There are 4 nested groupings, the coarsest first. Each group lies inside one group of the grouping before and may be the whole of it. The rows also spread widely along 12 directions, which tell nothing about the answers.
In the rows, 128 means zero.
Known rows, each followed by its group in each grouping:
[ 99  90 100 151  95 118 107 117 134 106 106 101  73  99 116 110 121 136
  99  63 144 143  67 165 131  89 143 119 124 150 163 135 122 135  86] => Q860 Q26 ribad Saz
[192 159 136  78 126 125 136 136  97 184 146 119 200 151 123 146 111 104
 167 180 144 143 181  73 103 193 116 150 141  79 133 141  94 101 178] => Q821 Q164 mes Nebub
[165 135 105 116 109 117 116 143 132 127 125 127 146 134 157 127 118 113
 121 127 144 131 147 126 150 128 132 128 117 117 139 146 124 117 138] => Q821 Q506 gete Kilaf
[ 91  99 105 172  94 110  94 114  88 111 184 164  79  83  88 188 122 108
 136 141 115 122 131 154  93 148 166 183 167 155 182 125  62 116 124] => Q266 Q884 lak suden
[192 127 136 153  96 139  86 135 117 130 172 117 172 102 112 178 101 113
 124 136 134 192 126 109 129 154 135 144 109  82 165 150  91 149 128] => Q860 Q26 fava matab
[119 125 141 113 128 126 145 130 105 150 164 126 130 151  81 173 144  99
 142 165 130 143 142 115  80 160 129 139 122 129 130 129 110 104 150] => Q266 Q94 binub zez
[146 110  90 174  99 107 127 165 134 103 145 178 141 134 130 162 150 104
  95 157 121 134 142 177 134 131 157 161 119 155 155 131 120 142 100] => Q860 Q727 kamu Miv
[152 120  96 123 129  69 153 130 142  91 167 193  98 126 174 138 147  69
 174 141  96  71 203 126 127 126 145 148 180 192 160 137 107 122 192] => Q860 Q727 kamu Nub
[145 161 108 143 137 135 129 116 122 146 116 126 168 128 142 115  92 135
 116 166 120 130 114 127 140 132 119 149 164 108 129 103 139 130 105] => Q821 Q164 mes pepog
[152 162 125 133 141 111 130  86 152  90 168  76  83 145 146 135  65  86
  68 141 121 183  70 140 171  98  89 113 120 131 173 126 135  98 108] => Q266 Q399 Dem ses
[167 149 125 133 106 144  93 158 120 163 113 128 205 130 110 134 146 162
 134 140 143 169 110 103 111 146 128 136 102 100 107 127  86 168 123] => Q860 Q26 ribad sufip
[142 155  75 122 116  92 114 150 129 103 135 210 131 146 181 146 152 110
 141 161 122  74 189 141 146 113 151 146 151 168 115 124 107 117 164] => Q821 Q506 gete kefi
[142 125 138 158 127 106 127  94 151  85 141 119 114  92 154 117  74  97
 125 115 108 123 125 100 169 105 122 148 196 111 170 112 114 128 116] => Q860 Q26 bufal vagu
[151 165 116 143  97 105  59 124 143  75 141 157 121 145 160 170 121 118
  76 147 144 149 115 130 188  72 136 132 110 122 132 108  74 112 113] => Q266 Q325 Gis nata
[123 111  70 140 100 154  77 109  77 171 109 150 126  38 141 135  94 177
 180  67 126  76 142 159  90 104 177 125 159 129 142 131 139 156 144] => Q821 Q164 lanin poze
[101 138 131 122 155 101 183 124 160 122 133 104  96 167 124  84 152 106
 109 149 121 136  85 119 129 137  93 125 126 173 120 126 123 113 122] => Q266 Q94 fanis Riti
[103 117 134 131 116 116 141 121 126  90 157 123  74 152 115 157 142  84
 119 133 137 137 127 143 125 116 135 116 124 144 142 136 144  96 133] => Q821 Q506 fol Kurin
[130 106 159 140 108 137 124 158 161 106 105 120 140 141 133 133 204 139
 124  94 146 119 108 124 120  76 158  85  73 132  88 128 161 159 128] => Q266 Q399 berez vuveb
[161 136 167 181 158 161 146 141 153 127 147 105 209 131 119 132 192 127
 156 172  82 145  92  99  70 120 141 120 122 127  98 103 186 210 140] => Q266 Q884 lak Bupul
[ 95 106 140 142 108 136 117 108 113 114 127 104 104 126  96 136 148 114
 136 116 139 136  90 131 103 104 153 122 150 123 141 113 132 126 125] => Q821 Q164 lufa Mukem
[160 151 164  94 170 136 173 116 147 173 128  67 175 145 124  85 129 123
 160 143 115 145 110  62 100 152  83 110 128 112 105 132 145 137 162] => Q266 Q94 sotid Nok
[113 142 140 132 137 123 129 107 126 111 163 144  98 119 131 161 128 116
 149 135 111 109 134 121 112 108 130 116 142 151 122 114 131 124 154] => Q266 Q399 berez vuzus
[117  99  96 143 112 120 133 143 142 158  78 117 137  95 142  68 135 163
 122  87 136  98 103 136 132 122 140 143 127 141 130 136 116 148 101] => Q266 Q94 fanis Moki
[138  83 104  85 105 107 119 127  93 156 134 145 132 107 124 157 164 102
 207 102 121  62 192 120  39 118 181 141 155 157 157 140 115 124 210] => Q266 Q325 Mada rifo
[151 134  84 144  97  95  75 110 134  91 124 151 100  90 172 130  94 116
 115 101 121 121 123 137 170  79 143 137 167 139 175 120  77 134 128] => Q860 Q88 mebiv Mig
[154 107  63 108  67 110  85 170 102 147 107 197 126 111 159 179 136 146
 118  93 165  73 199 183 135 107 180 132  83 137 133 156 100 104 141] => Q266 Q399 Beku kom
[134 122 158 114 135 131 118  87  99  96 201 135 111 135 104 230 146  63
 179 154  99 116 168 113  51  89 165 112 151 139 149 108 159 115 197] => Q266 Q325 Mada tevu
[131 147 103 121 120 130  96 113 109 114 168 172  91 107 134 185 132 137
 162 107 120 120 148 141 101  99 139  88 116 166 112 137 130 141 171] => Q860 Q26 fava Lezi
[114 117  86 142 101  94 118 150 142 105 122 159  91 131 138 117 155 130
 110 106 137 121 112 157 140 117 139 135 120 180 135 140  91 132 114] => Q860 Q26 ribad Saz
[189 104  96 127  87 106 100 135 127 119 141 102 132 116 153 133 110  84
 115 113 146 148 131 136 145 131 156 147 126 111 198 162 101 116 137] => Q821 Q164 mes Nebub
[ 85 138 179 184 140 171 135 110 125 107 138 134 127 118  92 180 135 159
 109 143 118 135 101 139 111  96 131  99 113 108  77  89 196 145  79] => Q266 Q884 lak Bupul
[ 69  77 147 166 127 117 174 123 119 107 154 121 104 127  75 136 164  73
 151 154 110 113 117 130  69 156 159 174 189 149 159 114 144 120 125] => Q821 Q506 gete kefi
[132 105 136  92 110 121 133 116 124 171  85  82 132  97 119  72 114 152
 165  63 155 126 121  89 115 135 114 115 140 109 139 142 103 130 144] => Q860 Q727 kamu Nub
[165 134 124 148 127 134 113 116 111 124 195 152 131  85 147 156 129 106
 203 137  96 113 160 102  99 149 152 131 161 145 143 146 118 158 201] => Q821 Q164 lufa Mukem
[151 104 134 109 117 132 164 131 128 160 104  99 135 109 138 124  74 132
 107  93 151 110 157 144 137 136 121 118 101  95 144 152 177  95 105] => Q266 Q399 berez vuveb
[137 162  94 126 127 103 119 127 152 118 104 110 137 169 136  88 145 127
  88 148 128 169  63 137 145  97 104 126 127 158 134 102 100 143 106] => Q860 Q727 kamu Nub
[174 123 107 124 136 160 157 129  78 185 159 115 191 133  94 179 106  96
 152 184 109 140 159 158  46 174 148 142 133 107 158 134 196 130 147] => Q821 Q164 lufa Mukem
[ 83 136  93  89  97  96 106 156 128 103 127 164  60 179 130 132 225 134
 136 107 167 116 115 145 113 103 143  89  81 205  82 148  86 111 169] => Q821 Q506 gete kefi
[162 114 170 130 135 137 160 119 151 103 169  63 108 145 108 147 128  85
 118 111 129 194  93 119 113 128 108  82  82 124 148 158 178 133 132] => Q860 Q26 ribad sufip
[103 125 113  82 130 133 158 112  69 178 126 168 133 130  83 189 102 128
 164 141 134  86 201 146  54 147 136 129 157 122 117 115 162  87 149] => Q860 Q26 fava Lezi
[156  61  81 194  52  99  40 144 125  85 127 149 135  60 146 152 147 101
 119  93 124 109 124 154 134  84 218 191 163 127 219 131  55 161 118] => Q266 Q884 lak Bupul
[129 131 113 102 120 126 140 140 112 146 128 125 136 154 118 139 143 115
 136 141 143 130 140 133 101 142 130 122 115 133 121 138 140 110 145] => Q821 Q506 gete Kilaf
[127 160 142 126 122 126 150 113 123 120 140 129 102 155 127 148  59 122
  70 155 161 155 137 142 192 150  88 122 116  90 123 131 138  60  80] => Q821 Q164 lufa Mukem

New rows. What belongs after each?
[109 149 147 160 131 133 149 120 130 116 187 166  66  90 122 155  81 158
 128 111 131 144 139 130 158 177  85 108 103 147  97 161 123 117 112] => Q860 Q26 fava Lezi
[120 123 132 129 109 143 124 150 108 134 140 141 142 143 102 169 165 122
 139 141 145 135 140 133  95 139 148 119 102 124 106 135 143 127 138] => Q821 Q506 gete Kilaf
[133  98 191 148 104 149 134 154 146 125 121 104 148 126 105 146 160 142
 115 101 163 147 118 108 128 131 136 107  64  88  94 144 152 133 103] => Q266 Q325 Gis nata
[129 103 131 148  98 125 125 127 127 100 138 114 106 137 115 150 129  96
  99 125 149 147 113 151 141 117 150 128 121 114 157 135 139 107 106] => Q821 Q164 lufa Mukem
[156 120  58 137  74 104  49 117 118 113 125  97 100 109 139 136 100 121
  68 100 146 172  69 176 146  84 150 142 109 139 205 139  66 122 101] => Q266 Q884 lak Bupul
[118 154 135  91 138 129 138  87 106 130 146 117  95 128 131 149  76 115
 145 126 139 122 154 111 128 125 105 103 148 113 125 129 150  80 154] => Q821 Q506 gete kefi
[141 114 113 126 118 140 131 142  91 155 168 137 140 132  90 195 160 113
 149 152 119 135 148 157  45 150 156 125  96 149 137 143 150 134 156] => Q266 Q884 lak Bupul
[ 83 133 116 104 132 124 121  95 128 111 126  60  72 163 104  99 176 107
 137 112 129 162  37 130  80  76 124  88 131 175 136 115 136 133 152] => Q821 Q506 fol Kurin
[146  72 185 128 109 119 165 140 156 136  92  69 149 106 115  77 145 112
 149  77 148 135 118  74 124 146 128 127 139  85 146 147 127 140 126] => Q860 Q88 mebiv Mig
[148 124 117 170 115 122 117 135 160 113 165  89  91  99 144 101 127 133
 101  97 124 178  52 140 151 138 113 123  82 161 153 165  97 156 116] => Q266 Q399 Beku kom
[107 175 132 193 151 164 140 145 131 127 177 142 138 138 108 140 159 158
 126 184  99 175  70 140 107 161 104 118  95 164  72 122 154 181 108] => Q821 Q506 fol Kurin
[165 119 113 107 140  73 166 103 129 132 170 113 117 116 153 116  73  48
 151 158  97 103 170 105 121 166 119 188 203 141 216 138  90  85 172] => Q266 Q399 berez vuzus
[ 98 156 168 116 114 127 115 127 137 114 106 110 129 185  96 149 148 135
  71 153 167 166  82 115 150  96 111 114  98  98  95  91 104  96  87] => Q266 Q399 berez vuzus
[157 157 133 138 129 105 126 101 142  70 182 154  80 129 177 165  83  82
 118 143 124 124 162 120 192 112 118 116 148 127 145 136 132  88 143] => Q821 Q164 mes pepog
[ 99 142 122  88 107 119  91  94  89 138 112 137 112 132 108 170 109 128
 135 123 151 104 141 122 108  81 144 126 159 108 133  92  95  85 144] => Q266 Q399 Dem ses
[164 144  96 132 110 110 133 180 158 116 116 154 146 173 150 129 166 135
  84 138 146 150 122 159 153 125 122 114  63 157 103 149 127 141 106] => Q860 Q26 ribad sufip
[114 130 178 126 121 129 126 112 143 109 126 100 111 113 133 105 123 130
 152  97 149 132 119  67 159 124 112 110 143  97 109 131 113 117 140] => Q821 Q506 gete Kilaf
[ 79 115 127 162 113 172 106 109 109 120 114 138  90  89  98 173 120 180
 119  71 136 126  96 176 103  71 148  71  97 133  94 114 198 153  84] => Q860 Q26 ribad Saz
[ 72 157 172 155 160 166 143  95 123 125 157 149  93 100 107 160 126 169
 155 124 111 114 116 109 113 110 109  79 120 138  55 106 172 143 127] => Q266 Q94 fanis Riti
[ 97 132 131 163 119 177 134 153 115 144 118 162 121 113  98 172 163 195
 121 103 136 136 108 177  91 117 134  66  55 146  51 130 201 172  92] => Q860 Q88 mebiv Mig
[146 104 158 160 107  95 130 168 180  91 111 150 164 135 161  96 196 120
 134 125 132  96 138  86 156 117 153 159 132 134 111 124  90 154 131] => Q266 Q325 Mada tevu
[170 101 109 145 110 108 146 148 142 132 131 110 153 110 152  98 104  96
 123 128 131 128 143 125 145 167 136 170 144 115 177 159 124 124 124] => Q821 Q506 gete kefi
[125 131 160 185 137 120 154 138 161  85 132 139 153 153 127 142 151 106
  86 180 112 130 115 129 147 113 132 150 140 119 117  92 154 135  82] => Q266 Q884 lak Bupul
[ 79 106 147 137 105 111  96  89 125  75 168  94  37 116  84 145 154  97
 144  86 132 170  59 112 101  94 136 109 146 165 163 127  74 128 145] => Q860 Q26 ribad sufip
[144 139 142 186 139 122 103  92 178  70 152  65 114 103 160  59 145 105
 142 117  92 168  21  84 155  85 124 124 175 149 159 112 106 190 142] => Q821 Q164 lufa Mukem
[171 136 121 140 116 131 119 131 122 138 144 132 153 107 132 152  78 127
 118 129 130 152 145 127 143 147 120 135 121 101 147 142 124 129 113] => Q860 Q26 ribad Saz
[169 104 158 106 111 162 128 135  81 168 161 129 179 118  77 216 143 109
 186 131 134 144 190 115  43 150 159 104 101  88 131 142 168 140 177] => Q860 Q727 kamu Nub
[129 130 131 134 123 142 115 120 118 140 136  99 145 129 101 149 137 124
 122 138 123 152  89 131  88 111 139 125 118 125 138 112 134 142 126] => Q266 Q399 berez vuveb
[207 161 128 136 136 139 133 149 125 159 167 142 190 116 153 158 105 135
 140 164 114 141 172 113 124 173 114 130  94 109 119 154 138 145 150] => Q266 Q884 lak Bupul
[ 83 145 114 113 118 147  83  81  80 116 126 162  98 120 114 186 140 135
 171 123 126  85 139 140  83  51 170  92 172 136 106  80 151 121 165] => Q821 Q164 lufa Mukem
[156 139 140 130 135 130 159 131 140 144 125 101 152 134 123 117  89 128
 105 132 135 161 120 121 142 154  95 124 114 104 131 138 149 122  98] => Q860 Q26 ribad Saz
[136 138 138 112 129 116 148  96 116 142 141 121 107 106 137 144  34 119
 110 127 140 118 165 123 155 148  98 143 143  97 151 135 133  66 112] => Q266 Q325 Gis nata
[124 124 105  95 107 116 108 118 110 142 118 125 108 131 126 146 127 130
 127 107 148 114 131 143 103 100 140 117 112 141 135 131 120 103 142] => Q266 Q325 Gis nata
[164 180 116 129 133 151 107 138 116 141 179 142 133 140 130 183 136 158
 121 153 125 170 120 144 109 137 108  83  48 149  88 148 140 146 143] => Q266 Q884 lak suden
[ 93 134 155 197 125 119 121 130 178  65 111 145 118 126 153  88 178 139
 118 129 122 114  73 103 179  86 140 134 165 140  92  92 116 163  94] => Q821 Q164 mes pepog
[110 105 130 115 123 123 126 102 110 117 150 116  99 135  95 179 137  83
 132 130 123 122 130 137  85  93 151 120 141 134 155 117 143 101 145] => Q266 Q94 sotid Nok
[180 134 122 136 123 140 146 171 131 157 103 160 221 143 147 160 132 133
 108 167 128 100 182 145 122 128 150 141 102  95 106 117 180 138 110] => Q266 Q399 berez vuveb
[155  87 132 130 109 135 116 130 110 164 142  94 163  85 108 136 140 111
 179 109 117 123 127 107  60 143 164 150 142 118 172 141 115 158 168] => Q266 Q399 berez vuzus
[138 111 101  88 122 102 147 110 133 125  83 103 129 152 137 116 113  98
 109 109 138 109 135 145 118  78 135 119 154 123 161 114 164 100 124] => Q860 Q26 fava matab
[179 130 134 154 124 127  95 127 139 121 117 128 216 113 139 124 160 107
 171 152  96 130 127  81 104  92 161 152 183 106 148  87 110 193 159] => Q860 Q727 kamu Nub
[117 129  88  56  74 143  89 149  79 190  65 132 129 138 113 146 122 188
 117  74 210 119 155 156 117 121 137  87  60  99  90 155 123  83 124] => Q821 Q506 gete kefi
[161 125 111  93 128 138 133  95 111 180 127  87 111  71 149 113  38 148
 144  70 140 120 150 119 135 141 103 101 112 104 153 168 144 103 142] => Q266 Q94 fanis Moki
[142 131 135  94 166  95 215 119 138 149 144 127 129 144 155  85 128  83
 190 155 106  73 182  88 104 177 108 144 191 154 131 140 153 102 187] => Q821 Q164 mes pepog
[163 132  83  85 106 118 102 128  90 173 141 132 136 116 132 159 113 124
 157 119 137 115 157 138  84 132 145 131 120 137 156 148  99 114 179] => Q266 Q399 Dem ses
[129 125 139 129 132 139 123 111 121 125 133 122 129 115 127 153 148 131
 156 115 116 108 132 124  87  90 147  98 127 133 116 117 166 144 153] => Q266 Q884 lak Bupul
[150  95 119 125 107 133 143 141 122 171  82  90 164 105 113 100 114 138
 123  97 142 137 115 135 103 141 134 133 125 100 153 139 145 142 104] => Q860 Q88 mebiv Mig
[123  78 105 146 135 130 170 117 118 137  72  92 185 151  98 142 129  80
  89 166 104  95 123 186  61  76 178 165 179 106 184  71 232 122  74] => Q266 Q884 lak suden
[149 140 119 157 157 129 149 109 143 139 138 107 158 106 145 106  94 115
 133 153  87 123 112 115 123 126 117 150 167 129 148 110 150 150 124] => Q266 Q94 binub zez
[244  99  72 127  92 116  89 170 141 158 131 106 200  97 175 117 135 104
 135 107 127 143 143 127 125 135 165 145  85 119 190 181  99 171 163] => Q266 Q94 fanis Riti
[155 143 145 128 126 142 130 127 116 157 165 122 141 109 117 157  89 132
 129 139 137 156 144 105 135 171 106 125  96  98 125 152 111 115 130] => Q266 Q94 fanis Riti
[149 141 110 162 128 150 127 147 121 143 136 136 183 125 126 141 132 133
 126 166 115 141 121 141 107 146 139 144 123 121 119 123 160 159 115] => Q821 Q506 gete kefi
[103 116 138 164 104 138  99 137 123 137 128 130 133  91 113 104 177 160
 175 108 134 125  88  94 106 143 152 141 148 136 108 128  79 172 140] => Q821 Q164 mes pepog
[162 145 117 129 128 115  88  91 131 110 157 145 116  74 180 138  90 118
 170 106 105  96 160  87 153  92 137 121 166 128 148 129  93 135 179] => Q266 Q94 fanis Moki
[104 129 162 120 116 114 131 128 130 155 137  85 116 123  93  91 135 140
 136 123 149 163  77  78 121 176  98 151 128 124 131 136  44 119 129] => Q266 Q399 berez vuzus
[129 134 111 155  86  89  90 146 161  81 140 117  95 154 119 111 150 116
  60 127 157 205  47 133 181 129 113 148 100 149 154 140  30 127  86] => Q860 Q26 fava Lezi
[208 153  84 125 133  96 147 150 140 155 174 125 149 124 169 107  97 112
 123 160 111 150 146 128 139 197  96 159 106 157 165 177  89 128 151] => Q266 Q884 lak suden
[ 86 151 142 120 117 112  92  74 118 100 127  99  83 136  93 130 107 118
 113 126 139 173  67 103 139  85 107 124 171 122 150  84  68 107 115] => Q860 Q727 kamu Nub
[158 118 131 172 122 137 132 134 122 142 126 128 192 101 128 127 104 112
 132 159 117 124 138 118 128 153 151 178 175  82 156 112 135 143 105] => Q821 Q164 lanin poze
[179 118 102  98 109 106 131 143 113 138 109 133 195 169 120 167 125  72
 112 170 134 125 174 134 102 119 155 160 155  95 170 109 130 107 131] => Q860 Q26 bufal vagu
[130 151 130  98 104  89 102 133 148  82 155 127  62 174 147 124 182 101
 122 115 166 159 100 107 165 112 119  94  95 163 118 152  57  99 166] => Q821 Q164 lanin poze
[139 189  92  97 129 149  98 109 106 162 105  94 150 151 129 125  82 159
  93 143 149 174  84 139 136 111  94 102 104 107 112 114 136 114 107] => Q821 Q506 gete Kilaf
[178 128 151 153 124 144 167 163 127 111 176 157 169 176 113 245 114  74
  61 202 131 153 186 182 129 145 142 128  61  92 133 134 215  94  87] => Q266 Q399 berez vuzus
[137 143 110 150 107 123  73 112 118 118 152 101 123 118 112 143 128 126
 108 140 124 180  64 128 116 112 133 142 126 135 162 118  69 143 121] => Q266 Q884 lak Bupul
[123 110 128 148  75 153  52 107  67 151 180 141 100  48  84 214  63 145
 143  96 151 153 148 123 119 152 152 144 118  84 163 151  59 109 129] => Q266 Q94 binub zez
[139 141 145 127 134 133 123 110 135 142 121 123 146  87 142 101 115 160
 179  94 120 116 128  76 124 124 113 113 156 117 105 125 116 160 156] => Q860 Q26 fava matab
[132 104 136 140 153 131 211 151 131 145 137 172 155 130 138 153 145 119
 156 150 100  53 205 154  76 149 145 133 125 155  97 131 230 130 136] => Q266 Q325 Mada tevu
[107 126 134  96 112 121 144 142 109 155 113 118 125 171  86 149 153 136
 104 142 164 140 128 138  99 143 121 122  90 123 109 128 120  89 112] => Q266 Q884 lak suden
[150 121 137 159 154  93 158  89 179  97 123  84 128  89 172  38  98  95
 155 111  82 118  94  79 156 108 107 153 219 142 180 108 120 163 138] => Q860 Q727 kamu Nub
[150 148 127  64 114 130 124 137 119 171 111  85 123 156 110 117 151 150
 134  96 166 178  97 113  99 137  95  68  62 133 102 159 110 125 156] => Q860 Q88 mebiv Mig
[112 144 127 146 100 134  91 102  93 106 178 168  70  97 124 200  75 128
 123 125 147 132 152 141 158 131 134 123 134 114 133 136 105  87 120] => Q821 Q164 mes pepog
[ 87 141 162 161 127 174 116 108 118 130 116 143 119  87 122 133 131 190
 163  95 134 102 113 115 125  99 135  84 133 111  61 107 171 156 120] => Q821 Q164 lufa Mukem
[121  80 192 172 120 126 134  99 147  84 147 124 106  54 132 130 110 107
 185  71 113  95 153  69 139 112 149 130 191  98 149 127 133 146 143] => Q860 Q26 ribad Saz
[107 110 150 121 110 142 119 109  94 135 164 139  87  92  90 178 132 134
 180  90 136 131 151 119  82 132 137  94 119 135 122 142 129 129 164] => Q860 Q727 kamu Nub
[105 113  94 108  96  86  93 112 140  93  98 103  78 145 126 102 156 107
 110  87 147 140  71 135 130  64 141 122 147 164 165 117  73 120 128] => Q860 Q26 ribad sufip
[139 125 131 104 162  92 181  88 140 159 136  58 131 109 136  49  82  85
 166 138  92 118 104  75 100 162  95 173 213 142 193 122  99 116 164] => Q266 Q399 berez vuveb
[120 147  82 136 135  91 109  77 138  96 172  88  50 115 144 105  93  89
 107 127  97 158  47 145 133  98 109 142 166 190 199 121  75 118 141] => Q266 Q399 Beku kom
[176 113 113 134 135 144 150 152 147 144  85 102 207 146 135 116 163 123
 129 128 114 126 117 144  83  91 151 110 112 123 125 117 210 180 121] => Q860 Q26 ribad sufip
[117 120 143 159 139 148 169 146 106 149 194 150 132 126  80 190 150 113
 145 174 104 137 139 150  56 184 137 139 103 157 119 138 161 139 135] => Q266 Q399 berez vuveb
[127 149 157  92 138 138 140 112 108 151 109 126 172 164 106 169 123 121
 130 165 139 113 158 110  93 106 128 120 135  89  99  89 165  96 133] => Q266 Q325 Gis nata
[150 144 103  58 119 147  85  92 119 157  78  68 117 120 144 105 130 169
 158  40 152 141  91 123  97  38 121  29  88 133 112 130 165 151 171] => Q860 Q727 kamu Nub
[150 147  99 135 144 116  85  77 149  91 148  86 111 108 168 115 132  97
 148 117  79 131  61 121 106  37 143 108 168 171 174  98 131 172 173] => Q266 Q399 berez vuzus
[122 102 150 201 112 130 108 118 178  79  98  65 127 105 133  82 132 136
  68  98 128 164  28 128 171  73 135 134 129 107 154 105 134 165  52] => Q266 Q884 lak suden
[137 133  85 101 116 108 131 119 107 149 134 137 110 124 123 139  93 122
 125 121 136 130 142 149 112 141 118 134 135 144 153 142 113 104 135] => Q860 Q26 fava Lezi
[ 83 102 128 139 117  66 129  93 172  48 114 125  32 117 169  84 142  96
 118  79 125  78 106 120 174  53 138 127 185 174 159 112  97 101 130] => Q266 Q884 lak Bupul
